The rows of a group lie close to one hidden flat surface of 9 dimensions, which may be shifted away from zero. Surfaces can cross.
In the rows, zero is written as 128.
Known rows, each followed by its group:
[134 140 132 126 121 131 119 128 132 123 116 105 115 105 144 135] | (0)
[116 171 161 175 133  97 176 131 186  56 121  85 138 106  92 116] | (1)
[132 123 124 112 129 104 143 121 147 151 151 170 110 153 178 151] | (1)
[130 133 139 136 135 115 129 142 127 143 147 164 136 131  98 110] | (4)
[102 138 122 124 121 121 122 125 135 111 114 151  96 114 133 111] | (1)
[116 113 119 117 138 116 143 136 151 140 143 152 119 125  73 112] | (2)
[153 168 181 143 112 146 125 168 147 100  95 192  63  78  58  96] | (1)
[101  98 125 171 116 113 152 137  92 157 174 173 130 113  64 125] | (3)
[105 122  97  90 128 165  96 158 163 153 108 117 130  77 156 104] | (2)
[137 180 105 135 134  60 120  96 180  35 113 104 155 111  89 144] | (0)
[134 148 165 156 103  43 130 108 143 143 174 208  69 111 106 165] | (4)
[106  96 106 112 132 135 125 105 108 140 141 123 128 155 136 147] | (3)
[117 140 115 120 156  92 118 112 132  96 128 164 175 192 111  92] | (3)
[157 137 140 112 134  93 132  97 154 121 115  97  93 133  59 124] | (2)
[103 111 114 125 122  93 160  98 139 124 132 152  73 151 134 138] | (2)
[ 91 101  70 115 128 121 162 127 164 138 130  95 121  98 147 127] | (1)
[121 162 146 162 137 105 131 142 133  84 134 143 154 110  49  95] | (0)
[140 134 122 106 139 126 114 125 151 128 118 101 136 123 108 118] | (3)
[149 120 138 132 133 166 114 156 125 134 146 117 164 100  74 142] | (2)
[ 71 129 142 124 156 157 124 130 134  84 127 120 152 169  99  94] | (3)
[119 113 105 154 106  86 124  97  77 139 148 131 108 108  93 150] | (4)
[124 114 158 160 119 145 143 132 138 119 124 115 137 142 147 146] | (1)
[118 134  98  96 150 139 139 131 152  97 106 121 127 133  89  96] | (3)
[ 87 117 113 120 124 115 128 120 140 131 134 142 100 117 135 125] | (4)
[119 128 142  97 140 156 121 160 193 146 131 133 125 101 144 121] | (2)
[172 175  66  96 167 129 163 148 120  96 118  88 193 128 108  92] | (0)
[134 108 187 145 114 224 144 163  92 165 141  72 116  98 143 156] | (3)
[ 71 123 106 129 144  69 151  81 175  94 156  72 156 163 167 151] | (1)
[164 141 105 155 103 112 153 126  89 104  93 123  89  85  66 118] | (2)
[ 77 128 144 128 120 109 118 105 145 110 119 104  85 111 105 112] | (4)
[130  96 100 117 122 201 134 177 116 173 146 140 157  96 194 159] | (2)
[122 127 171 142 132 131 126 127 166 113 132 121 135 144 126 139] | (1)
[ 49  96 148 151 123 121 132 123 129 142 172 175 116 151 141 134] | (3)
[ 72 113 111 142 125 150 141 111  72 106 130  96 113 133 119 118] | (0)
[134 125 155  95 144 148 119 117 162 113 135  95 113 137  75 146] | (3)
[120 145 156 136 139 107 104 119 149  94 145 143 159 154 124 143] | (4)
[205 194 195 129 132 100  91 117 104 116 120 153 133 163 131 138] | (1)
[114 126 107 132 110  73  97 115 110 183 152 140 120  89 131 123] | (4)
[ 72 130 121 175 101 133 117 131 107 100 100  94 116  65  93  93] | (0)
[118 141 107 109 136 126 110 131 141 125 111  95 140 102 114  95] | (1)
[106 133 174 147 115 122 155 125 129 128 116 150  53 131 126 108] | (4)
[147 133 133 125 141 131 125 148 133 147 127 130 158 129 101  94] | (2)
[117 100  95 107 139 143 133 131 136 149 129  83 141 112  92 111] | (2)
[123  96 110 104 136 124 162 133 157 164 153 159  99 131 114 137] | (2)
[140 100 129 128 136 152 138 136 125 136 160 114 149 123  60 154] | (2)
[128 142 159 154 119 150 128 122  78 112 117  98 125 139 162 134] | (0)
[116 118 137 144 112 167 115 132 121 105  89  84 117  96 100 116] | (1)
[117 140 183 140 103  79  97  77 122 141 131 117  70 139 177 158] | (4)
[118 134 106 104 139 133 124 134 138 130 129 116 139 120 135 113] | (0)
[122 152 166 136 134  91 114 105 134 109 145 164 131 179 153 142] | (1)
[119 115  77  84 130 129  95 111 148 135 136 101 149 115 170 166] | (4)
[111 119 138 124 131 119 118 115 140 136 143 126 126 142 128 137] | (3)
[128 133 127 148 105  99 117 104  97 134 124 104 105 100 130 141] | (4)
[141 132 115 138 121  96 113 106 135  94 134  99 127  82  14 147] | (0)
[113 138 140 154 100 137 149 117 109  95 106 107  70  96 149 149] | (0)
[141 141 130 160 113  83 151 128 130 125 131 168 114 116 125 126] | (3)
[152 169 175 152 110 119 106 112 118 106  94  47 110  87 101 119] | (4)
[120 151 151 161 137 136 132 126  74  96 129 107 166 154 115 106] | (0)
[141 125  93 104 116 113 113 122 147 148 121 128 116 104 189 156] | (0)
[154 128 104 155 129 139 157 145  72 122 124 130 154 126  81 107] | (3)

New rows. What belongs after each?
[158 136 130 145 127 125 189 165 123 138 138 215  98 129 123 123] | (3)
[114 127 143 113 127 117 105 122 139 156 134 125 116 130 143 120] | (4)
[141 103  93 132 116  99 148  81  81 139 116 105 102 157 127 141] | (2)
[153 151 142 161 114 134 147 150 116 120 106 101 126  91 126 114] | (3)
[166 133 144 113 147 133 124 152 143 164 136 136 156 138 114 108] | (2)
[119 121 124 132 134 136 149 138 139 130 126 108 129 124 118 117] | (2)
[119 153 136 135 118 122  73 125 158 104  93  58 161  77 118 106] | (0)
[166 133 108 145 119 138 125 165  92 139 123 173 140  78  55 107] | (2)
[114  96  99 131 122 140 129 118  88 151 139 113 139 135 135 135] | (3)
[111 136  91 159 111  76 125 116 116 127 111 124 143 109 152  97] | (3)
[ 92 140 113 118 133 153  88 160 144 129 109 131 159  94 137  76] | (2)
[171 172 156 143 106 145  96 135 118  98  76  97 123  90 156 133] | (2)
[164  98  87  96 132 114 141 125 120 177 138 138 105 117  65 130] | (2)
[116 108 169 155 130 119 128  88 152  89 144  62 152 165 112 180] | (1)
[132 170 136 120 155 140 132 135 130  84 118  71 163 123  80  92] | (0)
[179 137 109 133 130 146 144 144  78 140 127 102 153 110 103 125] | (0)
[190 127 127 104 120 150 154 145 146 164 114 119  92 105 171 160] | (2)
[138 157 142 142 127 114 115 132 135 103 121 116 149 114 110 119] | (0)
[ 99 110 101 118 124 122 105 125 129 130 137 168 114 110  91 128] | (2)
[124  95 126 142 125  76 114 104 122 165 184 154 134 132  50 153] | (3)
[128 133 148 164 121  97 171 119 149  88 144 140 104 124  75 153] | (1)
[150 116 130 126 123 130 129 159 129 203 149 147 140 107 161 121] | (3)
[113 123 114 124 138 129 122 125 117 126 125 118 154 148 133 107] | (3)
[129 153 140 159 116 130 121 111 100  82 102  83 143 125 154 135] | (4)
[151 140 160 155 114 135 142 126 129 111 110 114 117 135 176 151] | (1)
[ 80 110  93 131 138 128 151 125 142  76 145 158 124 127  57 131] | (4)
[130 124 110  78 150 121 127 145 193 146 137 146 113 104  65 105] | (3)
[137 138 109  98 149 123 115 115 144 109 110 111 150 155 116 110] | (3)
[146 128 118 107 131 144 138 162 155 160 121 145 117  98 135 113] | (2)
[168 135  96 121 123 118 138 109 107 111 123  93 122 107 103 163] | (0)
[185 128 103 103 130 119 192 147 156 170 102 107  79  99 111 102] | (2)
[169 158 150 138 106  94  86 130 187 114 105 108 124  56  87 148] | (0)
[156 152 170 153 113 133 102 112 106  93 108 109 130 137 153 161] | (2)
[143 152  87 140 129 108 118 114  53 121 113 101 168 129 136 102] | (1)
[ 96 111 132 140 126 157 153 131 145 100 137  92 127 113 117 149] | (2)
[141 134  77 154 115  97 157 109  51 118 130 132 136 132 136 130] | (1)
[137 141 136 165  99 127 144 118  70 126 102 126 108 141 242 143] | (4)
[158 130 131 132 144 125 150 159 126 162 138 149 158 139  99  92] | (2)
[121 115  87 136 115  71 123  96 125 136 130 134 121 120 124 135] | (3)
[149 112 157 135 135 164 128 135 124 130 157  98 164 142 116 171] | (2)
[ 88 101 102 132 104 127 120 111 111 143 127 134  94 110 170 146] | (0)
[185 146 151 139 134 135 143 160 127 147 128 141 146 122 102 117] | (2)
[110 134 166 108 146 138  72 128 167 129 139 121 166 150 135 123] | (2)
[158 159 160 136 123 125 118 115 142  89 113  99 129 127 152 163] | (4)
[139 147 153 154  99  76 107 105  98 168 134 122  94  99 148 136] | (4)
[ 98 109 156 117 135 140 135 149 166 160 168 166 109 122 100 126] | (3)
[195 110 115  81 141 129 112 128 123 203 131 122 139 150 151 135] | (2)
[133 131 117 122 145 119 113 140 126 136 148 131 165 116  53 105] | (0)
[111 120 144 123 135 136 115 121 104 143 148 130 139 151 125 126] | (0)
[112 151 169 158 128 123 127 160 106 168 115 146 133 125 136  42] | (4)
[104 119 130 140 127 152 149 158 152 116 147 157 122  97  89 136] | (2)
[144 114 101 122 119 125 127 120 106 139 122 127 114 113 100 131] | (2)
[ 83 122 140 119 146 136 124 134 142 128 143 159 142 171 162 108] | (3)
[190 154 186 115 127 174 122 183 183 142 137 159 121  82 125 162] | (2)
[122 124 122 115 132 128 119 132 136 144 125 143 130 132 140 114] | (2)
[148 120 148 128 136 146 133 149  91 172 162 166 136 144 105 125] | (0)
[191 198 158 129 137  97 156 143 178 100 113  95 124  93 108 124] | (1)
[142 153 103 113 140 110 120 114 137  99 121  97 161 135 146 135] | (0)
[207 136 154 133 133 112 168 145 134 156 141 165 108 136  79 136] | (2)
[157 121 136 133 137  85 136  75  97 131 119  78 134 193 111 124] | (2)
[134 112  69  84 148 138 125 135 132 155 119 118 152 127 114  95] | (3)
[112 101 140 158 115 151 129 117 122 102 118  88 128 121  87 143] | (1)
[ 79  96  99  96 131 158 138 121 107 148 141 114  90 118 118 124] | (0)
[ 81 119 116 123 120  96 136 101 155 108 125 161  73 137 131 130] | (2)
[142 116 100 151 107 119 141 115  70 142 131 119 115 106 109 143] | (4)
[125 159 139 154 100 110 111 142 167 108  93 122 113  62 154 118] | (0)
[149 131 166 139 128 131  61  96 101  99 140 101 169 145  63 166] | (2)
[ 89  80  78  97 129 143 111 104 113 160 139  93 126 128 133 141] | (3)
[139 134 153 100 145 146 135 128 132 137 150 123 106 143 105 141] | (0)
[110 110  98 151 110 150 181 127 107 112 114  92 106 111 161 140] | (2)
[189 108 125  89 150 114 129 111 128 156 165 170 126 177  71 169] | (3)
